The same things were measured in two ways. Each way mixes the same 12 hidden numbers, adds some noise and spreads widely along 7 directions of its own, which tell nothing about the thing.
In the rows, 128 means zero.
Some things both ways: the first way, then the second way.
[113 116 145 158 110 150  89 143 129 147 101 113 143 117 128 140 152 182
 159 168 144  73 128 107  83  92 101 156 114 135]
[115 161 148 155 163 167 120 118 141 133 172 115  95 104 167 154 132  97
 183 108 169 116]

[168 121  78 140  74 113 108 155 152 173 113 123 143 122  87 149 127 154
 125 131  97  80 132 136 167 121 129 149 112 154]
[101 131 109 156 198 170 160 125 114 101  91 113 152  93  86  99 117 133
 130 108 145 192]

[147 130 127 127  76  73 123 161 166 127 147 108 119 117 114 145  97 167
 123  94 141  60  79 151 160 122  98 155 121 168]
[128 152 127 112 144 165 115 176 109 107 137  99 123  90 139 121 129 156
 107 162 114 144]

[131 108 135 160 111 115 153 152 143 151  96 142 140 121 139 137 128 154
 119 155 135  60 117 161 144 150 134 155 119 179]
[166 143 115 128  97 129 107 197 136 134 161  74 129 104 141  77 159 162
  66 149 119 115]

[110 103 124 138 158  87 168  74 145 109 164 163 130 139 153 130  89  98
 122 107 128 133 114 173 167 147 128 147 134 161]
[122 174 137 135  99 117 125  88 119 142 135 107 152 123 140 142 141 102
 150 123 165 179]

[141 156  91 102 158 162 138 185 148 133  78 126 128 111 136  76 138 149
 157 146  77 146 153 105 177 135  98 122 107 101]
[ 96 112 146 146 168 153 197 142 105  92  87 118 157  77 110 142 136  86
 101 159 113 252]

[127  83 158 126 169 123 102  46  94 149 169 159 145 113  51 187 124  43
 135 100 170 176 186 118 135 114 190 110 118 143]
[141 127 166 126  84 133 150 110 140 113 120 114 120  23 139 103 170 145
  93 159 100 141]

[132 176 133  96 132 163  93 142 140 115 117 107 122 117 128 111 125 154
 125 115 123 165 105 117 160 118 102 106 118  97]
[123  97 143 124 152 103 117 143 132 175 116 176 157 211 101 138  91 112
 168 111 188 151]

[149 127 146 138 172 180 128  93  64 119 107 128 187  88 152 150 156 138
 166 103 130 170 146 119 131 156 168 143 146 128]
[126 186 158 143 116 179 155 167 101 158 155  98 156  57 164 138 153  97
 131 124  86 146]

[119 118 153 130 117 166  89 134  95 107 110 102 166  98  92 151 163 198
 156 113 169  87 133  92  84 131 117 135 156 121]
[165 153 161 136 138 136 104 159  99 138 184 127 140 122 175 130 133 135
 129 132 107  82]

[131  89 120 150  79  91 166 159 137 105  86 127 133 129  83 116 146 152
 104 144 141  93 120  83  69 127 128 158 155 169]
[128 141 115 156 154 127 158  65  81  83  92 109 151 105 121 125 107 141
 152 117 101 154]

[168 124 102 124 102  78 151  89 176 147 171 124 133 115 128 183  88 102
 130  95 148 106 114 171 180 126 106 122 126 154]
[121 119 145 122 154 142 112 149 106 133  93 194 167 161  90 139  81 103
 128 136 148 171]

[118  95 165 191 129 131 114  91 118 148 117 134 144 153 130 146 130 145
  88 141 152  77  87 199  94 134 167 150 122 136]
[137 171  99 163 190 167 105 158 156 179 157  82 102 122 124 131 154 134
 181  81 155 103]

[ 81 124 132 100 133 142 103  98 170 103 135 135 104 151  94  98  86 109
 114 142 126 138 108 127 105  90  91 113 122 105]
[172 120 146 147 108  84  82  90 164 172 163 131 133 178 148  72 154 175
 133  99 204  82]

[164  92 119 163 131 110 176 118 126 144 106 149 141 129 131 146 131  70
 102 136 119 141 129 135 116 135 178 153 115 175]
[135 126 145 139 105 119 131 203 138  84 147  72 118  98 131 152 144 169
 118 138  59  99]

[106  81 152 168 119 120  98  78  80 158 166 174 133 146  87 183 128 115
 115 109 143 112 161 160 144 140 181 136 138 131]
[101 176 155 122 161 148 161 124 109 145 188 102 145 123 130 157 122  63
 175  86 122  97]

[ 87 139 194 113 107 169  76 107 110 100 136 115 131 129  82 137 146 161
 114  59 195 139  93 117 146 160 100 101 134 103]
[138 131 134 138 143  94 108  44 115 175 120 174 150 197  88 135 119 105
 178  81 189 120]

[121  94 150 179 122 110 174  97 129 122 106 146 130 149 136 148 147 122
 123 151 163 105 112 137  64 126 133 150 140 143]
[159  87 119 162 134 150 122 161 131  52  78 149  75  81 121 166 130 159
 126 174  93 138]

[133 137  76 146  78  62 144 144 195 160 124 144 104 180 122 128 141 137
  94 152 112 109 106 154 174 129 100 130 119 144]
[170  80 153 132  85  94 136 163 103  94 128 135 150 134 104 103 135 185
  88 163  93  91]

[ 98  87 193 143 149 121  97 106 104 110 141 120 127 116  68 136 130 120
 114 110 190 117 131 110  80 108 149 128 118 132]
[134  60 199 119  72  90 156 126 158 113 136 135  81 142 196 150 131 104
  98 197 136 134]

[146 135  90 120 144 109 120  86 130 147 168 149 137 140 110 183 127 106
 111 117 132 134 156 170 177 142 163  98 138 127]
[175 188  91 162  83 169  96 128 180 210 105  67 120  90 160  59 177 157
 110 116 159 132]

[147 154 102  94 143 137 143 132 138 133 126 118 118 107 150 107  85 107
 160 125  72 159 154 134 155 108 105 101 128  76]
[135 165 161 137 139 138 119  78 128 205 158 126 159 191 144 115 100  69
 141 123 196 114]

[118  91  92 145 148 107  99 120  91 134 143 159 141 144  77 149 167 125
 135 148 109 143 186  88 108 107 180 151 150 131]
[113 159 189 131 130 157 199 165  78 120 182  91 171  84 165 139 147  93
 125 137  70 134]

[111  82 118 143 113  72 134 129 189 134 178 142 103 129  98 138  78 126
  95 121 153  53 124 169 186 133  91 136 104 171]
[131 126 122 122 141 113 107 120 143  96 101 119 158 122  97  88 116 157
  85 149 159 182]

[155 127 136 150  69 158 123 189 133 153  89 126 122 107 102 157 162 153
 130 122 143  89 124  87 146 137 110 152  91 167]
[135  99 124 130 116 122 108 157 153  90 105 110 112 130  94 105 132 173
  75 151 145 140]

[178 118  81 121 115 101 140 144 115 162 105 143 142 117  87 142 138 107
 142 146  85 171 182 103 147 110 173 129 155 131]
[123 101 162 134  99 164 219 138 108 138  85 121 160  94 147  75 122  85
  78 177 109 186]

[153 161 121 130 105 175 142 118 133 151  91 129 154 106 174 128 107 156
 146 119  90 132 104 168 198 163 110 131 118 126]
[ 80 120 199 112  95 159 216 178 107 171 141 144 164 121 178 123 120  25
  85 118 117 194]

[134 109  91 125 113  94  77 127 125 141 179 125 149 137  86 168 130 153
 110  99 129  91 141 154 165 138 148 124 157 132]
[ 89 145 145 131 164 142 175 123 105 110 114 130 162 140 146 153 103  81
 168 103 126 191]

[130 120 127 146 115 139 159  98 117  86 106 124 141 119 136  88 106 140
 117  99  96 167  88 117 122 141 119 162 134 127]
[121  80 211 143  96 139 203 170  90 141 133 144 179 168 161 114 104  95
  75 154 100 138]

[ 94 114 124 160 102 117  74 137 135 120 161 122 118 144 113 164 158 195
 110 146 166  61 122 112 102 110  99 147 126 139]
[157 151 157 111  96 115  83 141 131 105 165 114 133 100 175 114 134 197
 118 139 116  85]

Other things, the second way, with their names:
<723>: [124 148 135 141 145 153 160  86 132 128 114 140 140  79 125  97 149  79
 139 115 153 170]
<340>: [138 150 158 124  87 126 145 146 115 123 177  79 124  88 185 120 143 139
 119 138 105  99]
<502>: [151  71 103 153 134 125 106 122 178 114  72 172  97 154 112  84 105 116
 115 152 211 167]
<720>: [128 125 149 171 104 145 133 136 173 204 151 120 125 198 168  81 131  90
 134  80 209 114]
<19>: [122 124 130 130 138 182 185 164  87 149  92 130 155 109  94  85 128  74
  60 149 116 185]
<473>: [129  95 140 138 140 131 145 122 118  75  92 134  98  74 156 136 115 136
 109 157 100 164]
<586>: [184 159 103 135  96 109  52 107 175 167 125  87 111 132 121  87 152 186
 110 150 175  99]
<389>: [150 190 121 159 204 175 114 141  93 161 168 124 182  95 106  91 142 114
 149  87 139 118]
<352>: [111 185 127 130 142 158 111  72 137 134 101 134 129  82 132 128 145 105
 131  99 159 194]
<745>: [135 155 111 173 181 173 124 139  98 186  91 117 192 136  75  81 129 131
  89 116 166 206]
<783>: [114 182 184 107 124 151 151 136  93 122 204  91 138  55 168 130 161  95
 100 121  87 109]
<700>: [133 154 138 113 124 119  87 101 146 166 114 139 148 163 119 115 132 107
 101 142 194 185]
<394>: [141 113 136 128 158 129 124 226 103  73 157 107 134  93 113 152 114 154
 119 151  68 107]
<57>: [140 163 113 150 155 144  85 134 184 114 125  95 112 127 109 144 130 170
 188 118 143  91]
<76>: [130 111 123 152 155 101 134  93 141  82  74 122 116 113 134 162 124 140
 156 139 114 189]
<351>: [110 143 159 111 129 145 155 171  78  81 153 119 138  88 119 187 102 100
 136 154  67 126]
<455>: [134 126 179 117 133 151 152 119 117 193 115 146 172 143 140  84 122  83
  60 169 155 175]
<577>: [141 168 150 166 122 141 126  86 162 194 136  92 160 174 142  91 152  79
  90 125 198 167]
<46>: [ 95 223 123 143 139 162 110  97 157 170 156  80 117 128 151 153 155  88
 172  53 160 137]
<421>: [116  82 181 125 102  87 126 194 141 126 155 144 140 190 147 159  99 106
 115 143 143 143]
<775>: [140  87 156 120  80  64 145 135  99  43 135 109 133 107 189 130 109 166
 101 166  83 152]
<162>: [138  74 164 134 137 149 130 227 134 173 125 187 153 161 128 100 105 118
 101 138 155 143]
<445>: [166 129 101 168 119 163  95 181 136 158 125 102 102 144 131  85 164 152
  83 152 170 142]
<384>: [168  92 130 156 107 111 109 186 168 129 134 137 142 189 121  87 135 127
  98 147 175 128]
<444>: [104 107 155 119 165 121 174 142  85  45  94 166 187 120 114 152  90 112
 135 142  87 200]
<766>: [129 135 186  97 125 131 153 124 110 154 105 145 192 135 141 111 103 116
  88 157 106 157]
<368>: [113  94 227 120  76 108 194 123 109 135 136 165 169 139 192 141 126  65
  73 138 115 184]
<754>: [123 109 134 172 163 140  99 208 152  90 142 117  94 164 128 190  83 124
 168 124 118  94]
<737>: [122 111 134 125 164 147 161 134 101  93  97 165 141  42 105 127 118 111
 141 136 103 180]
<515>: [141  83  87 150 166 153 121 246 109 100  87 142 126 103  72 129 124 155
 109 152 112 185]
<36>: [157  66 131 135 138 102 118 109 137  57  96 157 117 131 100 103  88 171
 123 165 138  96]
<174>: [115  98 147 124 179 133 137 171 110  79 114 154 109 125 161 195  73 111
 169 158  95 153]
<109>: [150 143 194 112 106  83 137 111 109 131 208 108 132 114 179 173 145 122
 168 150 100  76]
<768>: [137 170 129 145  99 121  94 116 167 185 136  79 106 131 191 137 132 132
 151 110 153 130]
<260>: [143 119 130 140 157  88  93 144  99  76 131 151 156 183 116 178  80 165
 195 124 120 114]
<254>: [103  97 176 110 129 102 168  91 110 122 111 155 143 103 143 131 103 104
 124 127 129 174]
<305>: [160 153 128 133 144 163  87 227 130 139 175  89 134 149 123 121 118 169
 130 153 117  54]
<712>: [166  91 133 153  78 112 128 139 150  81  97 108 132 126 123  72 138 167
  53 172 132 139]
<227>: [143  59 177 103  95  78 144 113  96  54 127 168 119 134 139 155  97 142
 119 200 125 127]
<643>: [119 164  98 177 160 178 125 120 171 177 135  73 106 146 130 103 127 119
 182  77 190 105]
<150>: [166  77 138 170 147 122 113 161 103  66 112 182 137 126 107 115 118 178
 134 140 117 113]
<28>: [116  73 153 152 154 114 147 175 116  53 123 151 121 154 133 175  86 116
 147 148 109 143]
<608>: [127 133 167 144 145 122 119  78 121 165 122 176 173 203 102 122 121  82
 117 116 207 177]
<563>: [161 106 127 139 111 132 136 173  95 106 121 111 122 118 159 124 103 137
 105 188  96 126]
<646>: [154 130 162 124  86 122 115 122  99 176 127 169 190 205 119  91 107 121
  96 140 176 130]
<196>: [133 134 137 108  90  80 120  79 142 123  95 139 170 119 121  91 134 145
 108 123 159 194]
<393>: [140 141 113 161 129 157 123 130 170 177 125  98  99 127 139  93 138  93
 129 131 179 133]
<29>: [154  95 104 154 134 129  90 140 174  81 119  93  47 122 111 146 115 156
 132 182 153  91]
<574>: [ 89 150 134 145 147 170 150 112 128 121  85 141 134 152 104 154 103  89
 158  98 138 158]
<435>: [149 155  89 167 164 165 110 115 117 112 106 140 136 105  77 120 108 136
 201 121 151 109]
<462>: [145 118 118 154 130 115  89 199 159 111 147 104 121 206  87 167 112 148
 167 139 143  76]
<14>: [123 107 104 171 174 151 131 126 146 113  41 169 145 176  71 119 112 108
 133 118 167 202]
<524>: [101 109 143 143 138  94 131  38 140  99  71 198 152 165  89 144  94  94
 176  86 189 188]
<556>: [150 158 138 158 150 191 131 182 103  87 151 103 119  71 154 111 155 151
 103 131  69  90]
<299>: [127 184 107 132 161 163 100 125 149 101 107 107 108  40 133 148 139 147
 178 118  99 139]
<693>: [146 140 133 155 120 168 141 168  94 137 146 111 100  79 164 126 163 135
 115 121  92 115]
<10>: [131 153 103 168 145 140 136 110 100 155  99  88 131 150 132 143 121 122
 152 123 134 168]
<236>: [119 160 129 160 168 143 120 105 143 155 154 125 100 147 131 169 138  93
 209  65 148  91]
<731>: [116 152 146 146 159 154 172 172  81  86 127 105 183  55 116 128 124 138
 127 105  40 142]
<452>: [121 155 120 198 110 156 131  70 194 136  94  68  71  92 189 124 155 109
 139 116 165 177]
<614>: [129 121 135 159  95 128 137  89 113 123  96 127 137 129 115  89 141 137
  84 122 159 170]
<542>: [111 135 146 118 141 137 154 154 100 149 141 117 148 136 154 120 137  92
 105 140 146 196]
<201>: [106  75 171  74 106  59 157 180 127  60 144 127 130 148 138 169 112 117
 108 165  93 154]
<743>: [135 185 113 124 193 165  94 160 121 135 131 127 178 129  89 123 101 129
 172 120 136 131]
<573>: [134 166 164 130 114 131 136 169  82 122 192  88 152 119 152 159 126 136
 138 119  68  71]
<762>: [163  85 123 134 100  95 131 141 129  53 112 113  98 120 117 122 152 167
  92 175  98 118]
<294>: [128 175 149 116  66 111 152  49 121 112  74 118 175  87 165 115 141 117
 114 145 114 212]
<649>: [153  90 158 115  97  70 114  98 147  92 114 135 134 109 132  94 147 169
  74 166 141 158]
<366>: [134 132 108 170 122 125 112 105 140 129 113 123 110 156 140 154 107 136
 213 117 177 129]

Some of these things the first way, each followed by its name:
[151  96 141 160 126 165 127 165 124 151  90 108 172  93 128 134 160 174
 145 110 153  72 127 139 155 169 108 145 122 142]  <577>
[110 107 122 114  76  82 134 119 184 139 152 155  96 138  62 154  86 105
 132 115 147  77 130 129 157 110  90 130 108 168]  <783>
[ 90 131 126 115 157 118 154  83 166 128 134 165  98 148 137 103  82  98
 129 171 113 153 145 160 147 106 101 102 126  99]  <737>
[105 107 155 120 125  96 130 123 144  95 127 128 129 125  90 131 120 123
 124 114 167  96 101 104  92 117 127 154 123 184]  <445>
[163  99 174 144  91 189 100 153  64 151  76 101 177  65  85 157 159 162
 163 106 151 127 154  78 106 132 147 140 146 125]  <36>
[ 71  59 206 186 173 110 116 102  68 122 148 155 107 129  96 146 142  90
 106 157 180 109 180 103  41 102 185 143 104 144]  <29>
[115 117 134 135 122 134 108  98  85 118 143 148 144 121 103 149 118 142
 131 102 117 129 140 130 138 138 163 148 140 136]  <340>
[171 102 148 185 133 156 107 136  65 145 121 106 162 104 133 172 177 163
 118 115 150 121 139 134 100 139 174 139 149 105]  <766>
[129 116 135 148 115 139 146 126 146 115 118 112 137  97 141 129 114 147
 121 123 143  88 117 126 132 141  95 140  99 154]  <754>
[111  89 146 117 172 152 102  92  73 102 146 127 163  98  95 137 120 101
 141 104 133 146 171  95  92 124 168 128 145 128]  <28>
[162 117  70 153  92  65 111 170 161 186 154 145 118 154  97 187 175 129
 110 138 136  96 156 126 192 128 136 135 113 167]  <462>
[158 166 113  99 179 150 118  76 109 123 157 102 160 100 164 145  82 103
 120  81  97 143 129 198 170 156 165  88 116  97]  <768>
[119 133  65 117 120  86 136 158 174 102 141 125 110 149 128 115 136 160
 116 161 112 112 134 104 125 110  86 128 149 125]  <260>
[160 110 111 137 135 143 119 134 128 172 121 138 154 118 124 176 153 113
 130 145 139 117 158 143 154 136 153 119 131 145]  <196>
[166 138  94 129 104 130 176 122 173 164 111 147 120 150 187 151  94  64
 127 147  82 117 104 177 132 122 122 128 114 139]  <46>
[112 114 173 138 140 150 112 131  67 104 109 130 137 107 107 125 151 144
 160 122 136 159 149  65  74 106 147 150 147 114]  <227>
[ 81 121 101 115 171  69  92 140 151 124 163 145  96 172 102 119 124 107
 100 185 114  96 162 128  86  77 152 115 120 126]  <542>
[166 124 129 148 136 153 116 103 107 170  95 112 164 105 125 152 130 110
 130 149 113 129 146 151 105 115 177 123 112 123]  <254>
[189 132  64 138 140  57 156 111 124 149 131 119 163 142 134 154 129  98
 102 122  82 114 134 183 126 140 209 129 138 145]  <10>
[159  94 159 158 141 148 166  99 128 126  98 118 167  82 152 132  98 108
 129 117 142 117  96 151 122 142 142 165 104 182]  <421>
[111 119 151 120 121 128 132 166 159  98 141 118 110 103 141 104 105 176
 130 112 159 115 103 121 168 130  53 131 148 125]  <743>
[109 104 145 142 118 179 136 112 117 112  76 144 138 122 121 116 129 113
 132 178 118 147 126  77  50  96 134 159 126 149]  <720>
[115 155 129  96 119 131 121 144 114 130 132 149 111 130 102 130 124 122
 134 100 113 149 157 118 182 148 131 100 132 110]  <19>
[138 176  99  91 186 155  54 125  81 140 166  86 154 109 147 145 128 158
 144 114  88 125 182 162 146 124 158  67 143  39]  <174>
[123  85 137 154 179 136 111  73  71  95 154 133 165 103  82 156 140 123
 116  87 149 123 151 118 107 147 189 154 115 155]  <745>
[159 111 122 174  46  80 154 133 168 154 133 125 123 152 150 171 132 125
  94 107 149  89  67 157 144 142 106 158 126 174]  <574>
[133 144 116 159  76  90 142 122 169 149  89 118 145 161 145 143 144 168
 113 149 135  58  70 173 109 136 120 147 123 159]  <693>
[120 111  74 114 147  93 132 131 132 122 135 134 142 127 113 126 111 123
 117 164  91  95 174 129 110 120 156 124 142 142]  <775>
[112 109 150 145 150 118 136 169 119 151  89 133 133 159 154 110 162 100
 114 167 127 117 139 134  78 129 156 118 141 119]  <762>
[119 133 118 104 158 117  89 101  98 145 164 134 153 123 132 148 135 118
 158 115 118 175 177 126 172 126 143 100 161  99]  <435>
[155 136  73 146  75  63 137 141 186 148 122 120 137 141 128 147 143 177
 118 151 127  88  99 140 162 120 101 154 132 170]  <366>
[152 151 113 116 104 145  69 120 130 188 131 115 152 146  99 185 158 121
 132 113 135 115 141 158 158 131 143  86 127 100]  <236>
[119 128 115 138 124 161 109 165 152 156  75 113 158 120 147 110 158 203
 161 181 126  72 138 135 134 129  79 128 136 112]  <389>
[140 109 117 143 176 144 152 138 141 147  77 107 155 117 170 113 142  86
 125 201 111 108 157 123  51 105 148 120 101 135]  <452>
